The rows come from 6 hidden closed curves, with some noise, and rows from the same curve form a group. Each curve winds through 8 dimensions. The rows are also pushed far along 4 directions, which tell nothing about the answers.
In the rows, zero is written as 100.
Some rows, each with its group after it:
139 99 85 101 73 112 110 120 92 123 37 82 110 91 85 30 118 79 114
W
116 80 93 123 59 88 122 116 97 107 103 127 111 89 73 94 76 90 104
A
146 109 114 113 104 120 51 95 116 94 67 66 93 72 112 73 111 96 112
S
76 146 106 62 111 113 83 101 94 97 137 91 109 124 134 119 93 101 107
W
86 103 88 116 94 129 92 90 124 97 122 107 101 111 98 123 106 76 124
R
76 78 120 90 96 79 89 123 77 120 116 95 118 88 92 129 71 123 98
W
134 111 113 105 110 111 76 93 139 110 69 65 104 79 119 93 111 80 107
W
150 94 106 125 92 125 79 136 112 109 59 72 79 87 103 54 126 73 116
Q
114 136 119 82 70 88 52 99 109 88 73 83 81 96 124 106 100 88 86
S
82 136 106 103 116 123 105 63 116 89 172 118 100 123 120 141 77 115 117
A
84 94 82 94 110 99 159 78 104 138 90 100 113 110 83 74 95 125 110
R
110 58 100 117 59 85 125 113 91 129 46 91 119 83 51 85 96 100 100
W
123 104 116 127 62 97 86 113 102 107 80 109 114 75 99 87 92 81 115
Q
108 102 91 93 108 100 64 128 125 95 100 90 106 84 124 87 98 79 109
Z
132 139 111 105 133 136 113 37 131 76 63 74 85 105 95 74 134 124 103
S
113 89 81 107 83 125 101 104 75 107 81 100 89 99 76 56 115 99 114
R
81 133 127 65 133 108 106 58 61 101 82 86 93 82 99 92 125 137 82
Z
121 80 87 110 61 94 88 112 103 127 60 87 105 96 88 83 96 76 108
Z
78 60 70 100 98 67 138 135 100 122 145 135 132 97 97 105 61 94 101
Z
107 83 82 112 103 110 133 117 140 136 99 102 111 108 86 106 96 68 116
Z
111 131 80 101 142 160 90 75 138 121 144 83 85 127 132 95 107 89 140
R
121 75 74 117 83 108 126 119 136 141 72 93 111 107 78 81 97 68 120
Z
102 90 86 110 114 122 128 99 101 90 107 97 80 124 87 90 121 101 103
Z
122 113 108 116 102 111 76 87 126 109 103 78 101 98 136 108 100 79 114
A
81 134 108 81 100 92 68 87 124 90 88 92 66 103 130 110 110 101 91
A
98 119 118 105 92 96 106 98 115 106 111 105 111 101 112 121 89 92 104
Q
100 87 84 92 74 100 86 109 63 106 95 103 92 97 85 80 97 102 99
R
105 90 83 122 81 110 142 109 121 118 137 125 115 115 84 114 77 80 119
A
96 67 107 91 105 66 84 118 65 94 87 92 118 72 99 95 93 116 79
R
125 72 61 128 74 93 107 110 110 104 117 129 108 108 99 97 85 54 105
R
102 130 98 103 134 107 89 75 124 92 144 101 91 123 159 123 103 82 103
S
113 79 106 109 77 73 129 101 92 99 56 114 119 78 57 86 92 113 85
S
101 71 110 99 80 83 69 126 62 112 74 97 104 69 78 89 91 110 94
W
97 88 85 116 100 116 104 94 105 90 116 102 90 120 95 108 107 96 109
Q
132 109 95 117 65 111 73 139 120 97 66 98 108 86 110 72 119 39 116
W
95 93 92 95 123 94 145 87 103 123 81 103 111 107 87 87 108 108 94
Q
70 120 126 68 119 87 63 88 102 66 85 82 94 78 109 123 113 124 78
A
93 93 88 110 143 109 147 86 129 120 138 106 116 125 106 120 91 101 112
Q
106 102 91 81 66 62 57 115 98 92 68 97 85 89 123 89 95 81 77
R
117 133 123 115 104 117 86 102 118 68 95 104 90 96 111 100 120 87 104
Q
121 105 98 102 68 82 68 116 109 74 42 105 89 73 100 77 124 63 81
Z
113 101 127 93 114 75 62 101 104 81 86 73 104 78 129 118 100 104 78
Q
123 92 93 122 61 101 68 136 97 95 82 108 73 98 101 74 103 76 107
A
94 132 111 107 93 121 76 81 103 96 110 106 101 105 116 113 108 85 117
S
86 107 98 99 107 101 86 110 110 119 126 90 84 125 140 114 96 90 112
A
101 122 81 94 140 147 122 64 141 126 96 79 82 121 98 74 116 115 128
A
108 103 97 94 147 132 110 86 115 98 96 65 106 101 103 71 118 126 117
Z
105 110 109 109 114 115 132 72 106 115 130 99 111 107 97 107 83 124 114
Q
61 103 95 89 98 88 110 116 92 106 127 123 106 118 96 99 72 136 112
Q
82 82 95 117 56 91 59 125 114 94 111 122 107 85 90 141 85 60 108
R
80 90 108 84 76 86 122 126 67 93 107 104 111 103 73 100 84 130 92
S
72 102 100 85 97 107 140 114 80 100 138 109 110 125 78 106 84 132 107
S
84 92 101 107 94 80 117 93 72 117 101 125 119 94 100 103 94 98 96
S
82 110 72 81 128 106 127 95 110 107 125 114 104 110 111 78 97 107 107
Z
68 81 79 111 69 81 130 121 106 125 100 139 91 112 79 98 87 93 106
A
77 149 108 82 131 135 71 77 130 92 120 95 68 108 127 126 127 86 108
W
94 109 105 89 140 129 109 85 98 107 110 87 103 101 88 89 104 134 114
S
132 91 84 128 92 117 101 130 145 111 110 98 105 112 112 115 107 31 115
R
77 73 112 89 83 68 94 119 38 94 102 121 115 90 73 108 79 133 81
W
108 84 87 108 125 113 136 79 98 143 90 81 105 116 94 69 98 128 118
A
105 117 111 77 119 101 81 71 73 100 61 84 93 80 99 69 117 128 88
Q
93 117 120 94 101 113 112 57 70 82 68 88 95 98 75 78 119 150 97
S
85 88 120 116 73 82 63 147 104 104 137 110 97 114 116 152 70 85 107
W
99 86 107 113 80 81 53 131 100 103 140 115 116 85 123 137 63 80 107
S
82 73 89 101 117 108 121 104 82 120 122 103 121 111 76 104 84 125 114
Z
93 70 93 105 69 58 85 151 108 103 122 118 126 77 117 124 69 63 93
Z
118 92 96 125 62 117 113 106 87 119 63 106 110 90 66 63 108 88 122
S
112 110 93 108 136 144 90 90 135 88 93 77 89 101 102 84 130 95 121
A
104 102 105 99 90 87 87 104 101 88 53 82 93 95 101 61 108 127 100
Q
129 113 94 122 79 134 61 94 119 81 73 84 82 95 104 83 132 60 117
R
94 102 128 82 96 58 104 97 79 93 79 97 128 74 101 113 88 118 71
W
102 103 88 89 133 104 89 87 108 81 96 78 85 113 124 85 120 107 93
R
118 78 83 119 101 102 150 105 125 124 83 106 129 98 73 85 98 82 111
W
106 118 113 77 136 89 119 72 84 87 76 78 94 98 120 78 123 127 73
S
74 85 95 66 98 50 117 103 55 91 102 117 109 85 96 90 81 136 64
Z
114 102 94 113 82 98 69 110 148 92 46 95 81 77 102 85 124 61 101
A
100 86 87 108 89 97 130 110 90 117 63 106 103 100 70 38 95 137 115
Q
57 74 76 85 143 94 143 100 82 104 152 113 111 132 97 114 89 133 98
R
71 54 93 99 77 80 100 136 58 115 129 112 108 107 82 124 77 106 96
Q
109 96 115 90 143 105 147 64 86 118 87 77 100 91 88 92 115 135 85
Z
101 110 107 83 82 116 82 93 95 104 64 75 106 85 76 89 109 106 106
A
94 133 134 76 121 107 67 68 120 85 96 55 103 96 123 137 105 117 93
W
105 81 81 117 106 126 116 83 86 107 113 108 97 109 79 98 110 93 110
Q
102 94 93 117 65 106 49 107 118 84 110 109 98 89 101 133 95 58 108
R
97 108 131 85 106 90 37 111 101 56 94 71 100 83 120 132 108 103 83
Z
86 84 120 75 95 78 70 107 56 115 73 90 105 58 83 96 93 127 83
W
110 76 95 139 92 118 120 126 117 129 115 103 96 127 90 100 90 93 132
W
128 84 90 123 90 122 68 134 116 94 80 92 90 89 97 75 117 69 117
A
59 113 104 74 121 104 124 95 99 86 147 121 99 116 80 138 85 131 93
R
109 92 78 126 107 134 90 119 167 101 115 87 91 117 111 115 113 50 128
S

New rows. What belongs after each?
136 109 96 127 125 132 114 80 147 109 127 91 97 112 114 110 99 81 121
Q
126 104 97 97 81 101 73 110 129 113 64 69 88 99 112 93 107 71 101
Z
97 97 111 87 93 97 95 117 74 111 85 88 90 97 95 93 109 104 92
Q
94 136 130 86 114 115 45 125 107 83 135 81 78 108 146 133 106 88 104
Q
116 120 122 96 100 110 67 71 72 101 75 83 84 78 113 95 124 95 91
Z
110 98 72 128 86 117 110 111 160 127 97 110 103 110 107 95 101 47 132
R
102 100 110 113 93 97 76 114 107 109 129 119 98 86 119 146 96 49 97
Z
77 77 95 92 88 56 104 150 89 101 123 133 116 97 108 131 80 70 79
S
74 65 108 93 67 41 93 143 67 102 64 109 120 79 86 86 77 126 82
Q
131 103 87 105 102 94 70 113 140 91 91 87 101 80 138 82 103 63 101
Z
96 84 104 107 111 100 144 74 67 125 112 105 111 94 88 102 101 113 95
Z
114 86 98 103 119 95 77 106 100 89 94 84 104 88 118 91 107 94 95
R
122 91 98 119 66 87 63 125 120 83 50 88 87 91 105 70 109 85 103
Q
52 120 106 91 113 95 111 70 103 89 127 114 99 126 109 138 97 122 99
A
120 84 86 134 122 129 148 82 112 134 124 110 102 107 96 99 109 75 119
Z
77 108 114 92 104 103 110 72 90 76 101 94 99 108 84 114 103 140 94
S
92 94 123 88 84 71 91 119 82 109 75 109 110 63 89 118 102 84 76
Z
81 93 109 100 79 80 110 97 72 88 87 127 107 94 67 106 92 122 88
S
84 112 108 66 107 91 146 66 56 112 83 86 91 116 80 69 95 173 85
S
107 108 112 88 95 100 51 110 82 99 89 88 96 72 112 83 98 106 101
R
107 113 99 106 134 127 121 89 141 121 121 95 99 110 109 122 110 73 113
Z
81 74 63 125 75 100 119 132 144 134 106 132 107 109 85 100 85 61 130
R
69 101 89 102 111 108 92 88 141 103 137 100 92 126 115 150 92 89 113
S
96 105 119 85 116 96 125 85 88 115 67 91 108 76 82 94 117 111 86
Z
145 106 101 123 89 112 117 93 137 115 62 91 117 86 89 79 106 71 112
S
60 80 100 91 129 103 121 115 90 96 152 105 124 116 88 133 83 130 106
Z
117 79 80 134 72 97 110 109 150 109 82 114 100 104 85 108 97 57 109
S
111 77 93 133 100 117 140 122 102 130 106 104 93 132 81 79 96 110 127
W
127 122 125 102 88 103 45 95 96 95 66 87 81 65 122 105 126 61 87
Z
106 101 121 84 75 69 58 75 71 67 78 94 106 63 95 117 91 114 67
R
139 88 90 130 83 121 77 128 130 81 71 85 73 101 102 81 133 51 106
Z
72 74 94 100 74 70 118 131 91 98 97 137 124 93 69 120 87 86 89
Z
89 60 74 119 86 92 158 94 114 135 82 113 109 111 58 93 91 104 107
S
49 98 113 71 122 70 121 94 69 100 104 98 117 108 100 98 85 169 89
Q
126 119 116 88 101 105 107 80 104 75 71 65 90 108 99 91 117 115 82
A
108 100 110 120 75 99 127 132 102 116 78 114 111 93 86 78 103 86 113
Q
99 103 80 105 111 114 123 92 109 86 110 115 86 121 97 93 116 90 101
Z
80 110 106 66 107 99 121 76 74 112 91 67 93 116 97 93 103 142 89
Z
106 128 116 90 114 122 71 47 117 75 71 71 85 80 96 100 122 124 97
R
130 94 78 99 64 91 64 106 92 97 71 95 82 95 108 73 105 71 90
R
136 98 111 120 95 111 96 81 88 115 62 88 90 72 97 80 128 77 95
Z
121 89 119 108 87 83 85 114 98 111 69 99 101 63 97 109 110 67 83
Z
89 90 112 87 103 86 128 84 85 98 58 91 123 88 66 92 107 130 86
Z
87 125 138 90 101 93 124 85 69 96 82 96 115 86 93 88 104 143 94
Q
62 108 102 97 127 101 113 86 114 86 139 104 108 143 118 151 99 106 102
A
105 121 122 84 127 102 72 81 84 87 97 82 103 73 120 85 103 131 96
R
110 137 96 112 119 147 90 78 128 110 142 101 90 120 119 91 90 109 142
Q
79 118 90 90 107 125 76 111 95 103 156 116 91 116 116 115 88 96 122
R
131 110 105 107 111 100 99 85 134 101 61 81 97 93 115 90 120 77 94
Q
42 98 82 68 138 90 125 92 91 96 143 109 95 134 105 118 90 141 93
R
97 100 79 122 90 137 92 96 118 97 124 109 96 116 96 112 110 69 127
R
142 78 95 105 97 99 115 103 107 119 45 70 83 88 85 61 118 95 90
Z
118 77 89 112 89 92 137 76 83 106 79 114 118 80 61 75 92 117 94
R
95 75 59 101 76 78 114 120 94 114 116 129 99 120 100 94 80 77 96
R
98 82 70 95 111 91 124 98 97 103 86 101 92 116 99 67 108 108 95
R
105 107 109 91 88 94 53 105 125 85 43 84 87 60 95 87 119 87 91
A
98 118 96 78 128 92 99 56 83 74 114 88 96 111 128 99 105 126 78
R
72 111 93 89 123 111 133 86 89 116 113 108 104 120 89 70 88 156 119
Q
110 132 99 113 124 138 108 86 137 66 126 107 75 127 106 104 117 98 112
Q
105 123 108 93 142 109 96 71 124 92 75 67 96 106 129 78 121 122 104
Q
75 91 90 88 116 107 109 125 113 90 134 109 91 123 89 131 98 96 97
R
123 123 100 112 106 123 67 108 123 93 110 105 94 87 122 84 103 78 121
R
79 110 102 62 116 76 89 80 83 82 67 78 82 98 110 79 113 142 73
R
75 126 78 95 115 116 96 91 153 110 130 107 87 128 130 117 96 81 121
R
101 105 120 92 117 106 123 52 51 114 83 84 98 85 91 88 120 132 86
Z
79 106 93 90 135 134 110 85 113 101 109 91 103 99 83 94 113 121 118
A
100 113 115 91 80 80 91 117 90 81 102 127 104 77 91 105 85 101 85
R
93 108 123 94 113 106 64 135 97 91 141 91 90 103 128 130 92 97 103
Q
84 88 110 93 103 90 121 70 92 88 69 80 100 95 74 98 109 143 85
S
87 86 85 105 119 132 143 116 91 135 132 102 95 130 86 90 103 106 125
Q
94 87 106 84 95 97 85 101 68 113 52 94 96 58 69 72 117 112 90
W
144 113 104 119 127 140 117 89 124 87 99 88 76 106 89 71 118 110 111
Q
88 112 116 86 89 79 91 93 104 101 83 90 110 87 113 114 97 99 88
R
130 111 93 106 82 107 56 107 149 105 35 80 71 74 106 68 123 65 105
A
127 88 80 134 106 122 66 132 143 112 129 109 107 95 127 101 94 44 133
R
92 110 123 71 93 84 46 107 60 92 89 85 97 67 111 94 93 126 87
R
64 110 105 86 96 93 83 108 74 112 151 129 113 101 104 121 62 125 113
Q
125 104 91 125 85 109 65 136 128 101 116 125 102 82 116 92 90 55 124
R
100 83 110 98 50 66 71 135 57 91 70 111 83 83 87 79 92 110 81
A
100 113 78 94 127 107 90 83 118 81 129 98 88 127 139 105 106 89 99
R
114 113 102 100 132 132 109 88 113 102 98 95 103 100 87 82 109 114 115
S
65 67 71 93 110 86 118 130 98 104 124 119 100 121 91 108 91 104 99
R
81 136 116 82 111 110 51 98 93 77 133 86 68 123 146 122 104 112 100
A
116 89 100 112 133 108 139 78 114 114 108 89 111 104 96 98 99 114 102
Q
67 102 125 74 96 68 114 84 46 84 82 120 111 86 65 106 91 156 70
S
84 108 114 81 114 105 48 94 101 95 103 73 87 91 117 118 100 117 100
S
94 132 104 89 124 123 119 81 119 84 131 113 93 112 93 114 100 114 104
R
100 111 88 116 130 139 136 91 129 131 127 115 100 111 98 111 115 67 124
Z
81 79 98 92 92 85 71 132 78 109 118 111 114 90 97 117 78 99 101
Z
146 75 84 117 86 86 133 116 96 110 45 92 94 92 87 35 115 92 91
S
110 126 95 113 108 129 95 93 140 71 113 101 74 126 109 96 111 98 114
Q
78 112 120 77 83 73 82 109 76 75 96 106 93 96 94 100 82 148 85
Q
60 99 106 68 110 84 103 84 87 94 68 88 92 89 78 89 106 153 84
R
101 98 115 104 98 94 121 76 69 120 83 97 129 80 93 87 98 117 102
S
128 94 92 117 101 114 101 108 96 103 85 97 89 114 93 70 107 101 110
W
106 105 89 105 69 108 77 113 117 114 102 92 90 112 120 108 100 59 112
Z
117 74 92 110 123 92 153 77 87 119 99 95 112 90 92 79 99 119 92
Z
97 117 131 80 129 80 62 85 102 75 87 64 101 88 139 114 106 125 80
Q
108 123 112 85 74 90 47 150 115 85 85 91 87 98 127 103 104 65 95
W
77 113 86 89 101 120 114 91 107 120 139 93 95 137 115 120 93 95 117
Z
110 98 94 107 101 107 126 88 108 93 55 98 106 92 74 73 124 96 98
Z
107 75 80 89 63 57 98 117 78 108 45 103 95 86 91 58 97 98 76
R
116 101 103 105 81 99 100 138 109 104 62 91 85 102 94 70 116 85 102
W
129 83 86 130 98 109 62 135 132 108 113 107 108 84 122 97 94 48 122
R
104 105 110 115 92 108 82 92 90 88 109 115 107 86 98 110 101 90 105
Q
63 111 97 64 132 105 120 87 66 115 118 105 108 100 94 87 98 140 101
Z
74 132 100 95 125 114 100 79 105 97 139 126 98 123 122 130 103 91 107
S
96 120 120 97 105 80 57 86 96 87 129 99 106 92 153 135 88 91 91
S
105 107 76 116 131 119 132 82 120 114 149 109 91 139 131 96 93 97 119
S
